The groups are shells around one centre, one inside the other: the same stretched ball of 7 dimensions in 6 sizes.
Known rows, each followed by its group:
-27.2	-17.5	28.1	0.3	-4.3	1.2	19.3	-25.6	2.6 -> pime
22.2	31.5	19.0	-11.7	7.3	20.6	20.4	-33.2	32.4 -> bib
7.2	35.9	10.4	-2.6	0.8	10.1	38.1	-38.4	5.4 -> bom
16.1	9.9	-5.8	-30.0	15.0	-10.3	29.9	-46.0	14.5 -> Tep
4.7	37.4	4.6	29.3	9.7	18.8	8.7	-15.1	12.6 -> Tep
1.8	-8.0	23.6	7.6	-10.9	36.8	-8.7	-20.2	-21.2 -> Tep
11.3	-41.0	-7.0	29.8	-17.1	-18.8	-2.9	-51.0	22.6 -> fuba
-1.5	-4.0	-15.2	41.1	-15.5	-32.7	18.0	-57.1	45.2 -> Tep
-10.4	-26.0	5.0	17.4	-0.6	-20.6	16.6	-35.2	17.8 -> bom
17.7	23.0	-12.0	23.5	-20.5	-14.4	31.8	-67.2	33.0 -> pime
13.0	-10.3	22.6	39.6	-32.5	7.0	18.6	-50.0	22.0 -> Tep
-16.7	19.1	-22.4	11.5	-0.4	-31.0	19.6	-52.0	40.9 -> pime
14.9	-10.6	11.4	0.1	8.5	19.9	5.6	-19.2	-23.1 -> bib
1.7	16.9	20.3	3.1	-6.7	0.5	39.7	-43.0	22.5 -> bom
15.7	-10.4	10.4	14.9	-36.5	1.8	17.7	-66.9	19.3 -> Tep
-20.2	-3.6	-13.8	5.3	12.8	-17.2	22.0	-26.9	-23.9 -> bib
-5.8	-33.7	10.3	-5.4	-11.2	-0.6	6.0	-40.5	-8.7 -> Kefi
-15.6	-16.4	10.6	40.7	-4.1	0.6	1.1	-18.2	3.8 -> Kefi
-8.0	-2.3	-8.1	24.8	14.7	-23.2	23.1	-26.1	13.0 -> bom
-10.9	-2.9	14.8	-12.4	12.1	19.1	-14.0	-14.1	12.8 -> Kefi
7.3	28.9	6.5	-24.8	0.0	13.2	18.4	-44.4	18.4 -> bom
-5.2	1.8	-14.5	3.1	-17.9	-17.1	8.6	-62.7	31.1 -> Tep
0.2	-1.0	2.2	-14.0	4.8	17.7	-14.9	-27.2	5.7 -> Kefi
3.0	10.5	21.8	-43.7	14.4	30.8	6.2	-21.2	-7.7 -> pime
6.1	-20.8	18.2	12.8	-30.8	-0.7	29.8	-57.7	-3.0 -> bib
-11.6	-5.6	5.7	20.1	21.0	-2.0	17.7	-6.4	-17.6 -> Kefi
-10.3	-9.0	26.1	15.1	-12.2	-4.8	25.6	-38.5	30.2 -> bib
-11.3	3.2	-4.8	-9.4	0.9	-15.7	14.7	-46.0	29.7 -> bom
17.8	0.1	34.7	31.0	-16.1	27.3	16.0	-28.0	8.7 -> fuba
9.6	7.5	-18.3	17.7	0.7	-6.2	3.9	-40.3	11.3 -> Kefi
-26.1	20.6	8.7	6.3	10.1	-10.1	18.0	-26.4	43.1 -> pime
4.8	-2.3	4.4	6.2	-4.9	18.6	-2.3	-29.4	-13.6 -> bom
1.2	-53.8	-8.2	34.7	-5.4	-28.3	10.8	-38.1	-9.0 -> fuba
-3.4	7.5	3.1	-35.2	8.1	12.6	4.3	-34.0	-1.9 -> bib
9.0	42.2	18.4	12.5	0.8	13.6	31.4	-32.6	32.9 -> Kefi
8.5	-16.8	18.2	-29.1	17.6	18.0	13.8	-17.4	-29.8 -> fuba
7.9	-42.9	2.6	11.0	-10.3	0.8	3.2	-36.6	-29.2 -> pime
-17.9	-19.0	10.2	-11.0	17.2	-4.0	12.1	-16.6	-8.9 -> Kefi
-15.7	0.1	-25.4	7.7	0.0	-31.9	23.6	-50.3	4.3 -> Tep
-30.3	-17.9	-4.1	4.3	5.1	0.6	-14.4	-18.4	-12.5 -> pime
-18.4	-6.5	-7.6	37.6	-14.6	-33.7	25.7	-51.2	33.4 -> Tep
7.8	23.2	-16.7	24.3	3.8	-12.4	22.2	-40.7	17.5 -> Kefi
2.4	11.8	36.8	-22.2	-6.3	33.4	25.2	-29.6	-12.7 -> pime
10.3	5.2	-13.0	-19.5	18.7	-10.5	18.0	-37.5	6.6 -> bom
-24.9	-5.3	15.8	17.2	15.3	6.5	6.3	-2.9	-7.1 -> Kefi
-11.3	60.3	-8.9	2.1	37.5	18.5	3.6	0.8	6.7 -> fuba
-0.7	-5.2	-4.1	30.2	-22.6	-28.4	24.1	-63.8	49.5 -> bib
-5.7	-22.8	3.1	42.7	-5.3	8.8	-7.5	-16.4	-22.1 -> fuba
0.7	42.2	-32.6	-19.8	46.4	-7.6	12.7	-15.7	-1.4 -> fuba
2.5	7.5	2.2	-7.3	-8.4	12.8	9.6	-41.7	-7.9 -> bom
12.5	5.8	0.0	41.1	-14.5	-12.3	23.3	-48.8	35.4 -> bib
11.2	21.5	15.6	-10.4	22.0	38.2	-18.9	-4.6	17.3 -> pime
0.7	-7.3	-27.3	21.2	-6.7	-36.7	30.4	-58.5	5.5 -> Tep
-6.9	41.2	-10.5	-29.9	27.9	2.5	6.4	-26.2	30.2 -> bib
22.6	-5.3	-13.3	0.6	-16.0	-3.0	10.8	-60.7	2.1 -> fuba
6.7	-35.7	-2.3	34.1	-37.3	-24.3	32.2	-69.7	-5.2 -> fuba
-2.7	20.3	6.3	-20.2	51.2	22.4	11.6	15.0	-36.3 -> fuba
8.7	30.7	16.1	18.0	-3.1	26.2	4.4	-25.8	25.4 -> bom
-0.1	13.9	1.4	24.0	17.8	-14.6	29.0	-23.1	26.8 -> bib
3.1	39.6	3.5	-30.9	36.2	6.4	44.3	-16.9	-16.3 -> pime

New rows. What belongs after each?
-30.8	-18.6	8.9	4.0	-3.3	3.9	-9.1	-22.7	-1.7 -> Tep
22.4	8.7	-14.3	9.7	5.7	-15.3	11.4	-47.7	44.8 -> pime
-3.2	6.1	34.5	-7.7	-13.6	36.4	-0.1	-28.0	7.9 -> bib
-8.5	12.3	34.3	-4.5	10.3	17.0	15.3	-15.5	31.0 -> pime
1.1	10.1	30.7	-3.3	21.4	36.1	16.0	4.2	-33.5 -> pime
1.4	-18.7	7.0	-12.7	-9.6	-2.8	4.7	-48.6	20.9 -> bib
25.4	17.4	7.1	16.8	-16.4	-4.6	37.9	-59.5	34.2 -> Tep
-13.5	-23.8	0.4	12.6	13.5	-5.9	-4.7	-15.4	0.2 -> bom
-6.6	28.3	-8.6	-0.1	34.4	11.5	9.3	-1.8	-22.5 -> bib
-8.6	0.2	30.9	-7.4	14.0	24.1	21.2	-6.1	-26.3 -> bib
-28.4	-12.8	-14.9	0.3	5.9	-28.8	27.5	-37.7	-18.8 -> fuba
7.1	1.7	0.0	-7.8	-0.5	-22.8	48.1	-55.1	13.2 -> bib
5.2	-34.1	27.0	-0.5	-10.8	23.1	-6.6	-26.8	-9.5 -> pime
6.9	25.8	12.2	-3.4	-5.3	25.1	-3.9	-34.7	31.0 -> bom
8.6	-27.8	14.2	22.5	-39.1	-0.9	24.1	-62.0	-6.9 -> pime
5.5	-4.0	14.2	15.5	-15.5	16.1	-19.4	-37.6	47.8 -> fuba
-2.4	59.0	9.4	-36.5	47.1	21.4	18.8	-2.1	20.2 -> pime
-13.6	-19.6	10.1	27.3	9.8	-18.9	26.0	-20.8	7.7 -> Tep
6.8	28.7	-14.3	-3.2	24.5	-4.4	30.5	-25.9	-11.6 -> Kefi
-3.5	-0.9	-7.8	-20.8	30.4	-21.9	33.9	-27.4	-2.2 -> Tep
6.3	2.2	10.4	12.5	8.2	15.9	-13.3	-17.9	29.6 -> bib
17.8	-24.8	14.8	-5.5	-10.8	4.7	15.3	-45.7	1.4 -> Tep
0.2	13.1	17.7	-4.7	7.0	17.0	37.9	-21.7	-37.9 -> pime
-11.0	41.0	-10.5	7.2	13.1	9.1	0.6	-22.5	16.9 -> bib
1.3	37.2	-27.2	-29.0	32.7	-23.9	24.9	-39.9	35.5 -> fuba
-20.3	-21.0	6.5	8.5	12.5	-4.5	16.8	-13.8	-30.6 -> Kefi
-13.6	-10.3	9.0	4.8	-7.0	10.6	-13.0	-29.4	14.1 -> bom
-23.0	-13.9	-9.1	19.6	21.1	-13.4	-3.0	-10.0	-0.1 -> bib
22.3	-5.5	-8.8	19.5	-1.8	-13.3	20.7	-46.6	14.8 -> bib
5.6	-39.0	-5.1	34.8	-26.6	-29.3	10.3	-62.6	34.2 -> pime
-24.3	-5.2	-5.1	12.2	23.4	-13.4	4.8	-11.0	6.1 -> Kefi
-5.5	24.0	-10.2	4.0	12.8	11.4	-13.5	-21.5	18.6 -> Kefi
19.2	54.1	-4.1	13.1	2.0	-0.4	28.6	-47.3	54.1 -> pime
7.6	28.6	-0.3	-5.1	21.7	35.9	-17.5	-5.8	-7.8 -> pime
-2.2	27.1	6.5	-10.2	18.0	20.2	-10.2	-16.2	31.4 -> bom
-9.7	-0.5	-8.4	-16.0	7.5	-0.2	-7.3	-33.8	11.9 -> Kefi
1.3	-4.9	37.9	14.1	-24.3	28.8	25.6	-33.3	-21.3 -> fuba
-6.0	-10.3	-15.5	27.5	1.7	-27.4	31.7	-39.2	-12.1 -> bib
-9.0	-13.8	-1.9	29.3	-20.0	-23.9	29.8	-54.1	10.9 -> bom
-24.7	6.1	-9.7	-15.3	15.5	-7.2	22.3	-25.6	-31.9 -> fuba
-21.9	16.8	-15.0	3.8	13.6	-11.3	3.7	-27.5	17.7 -> Kefi
-4.0	-22.6	-4.6	-33.5	18.2	1.6	1.0	-25.3	-27.5 -> fuba
-3.0	-8.3	42.5	22.4	-20.5	38.2	1.6	-20.0	-5.0 -> pime
15.6	31.4	16.0	3.0	-19.9	20.2	21.5	-51.7	26.2 -> bib
-17.5	-19.1	7.5	24.8	14.3	-0.2	9.4	-5.5	-25.6 -> bib
-4.4	-16.8	11.1	32.7	-13.5	3.9	-12.2	-31.5	32.4 -> bib
-10.8	43.3	30.1	-1.4	0.6	35.0	18.7	-18.1	7.3 -> Tep
-17.8	-8.6	12.3	-7.0	17.8	-2.0	32.6	-14.7	-34.1 -> Tep
25.5	26.8	21.7	6.5	-20.8	11.3	43.9	-57.7	25.1 -> fuba
-11.2	40.8	29.1	-14.1	16.6	25.3	24.5	-12.4	14.7 -> bib
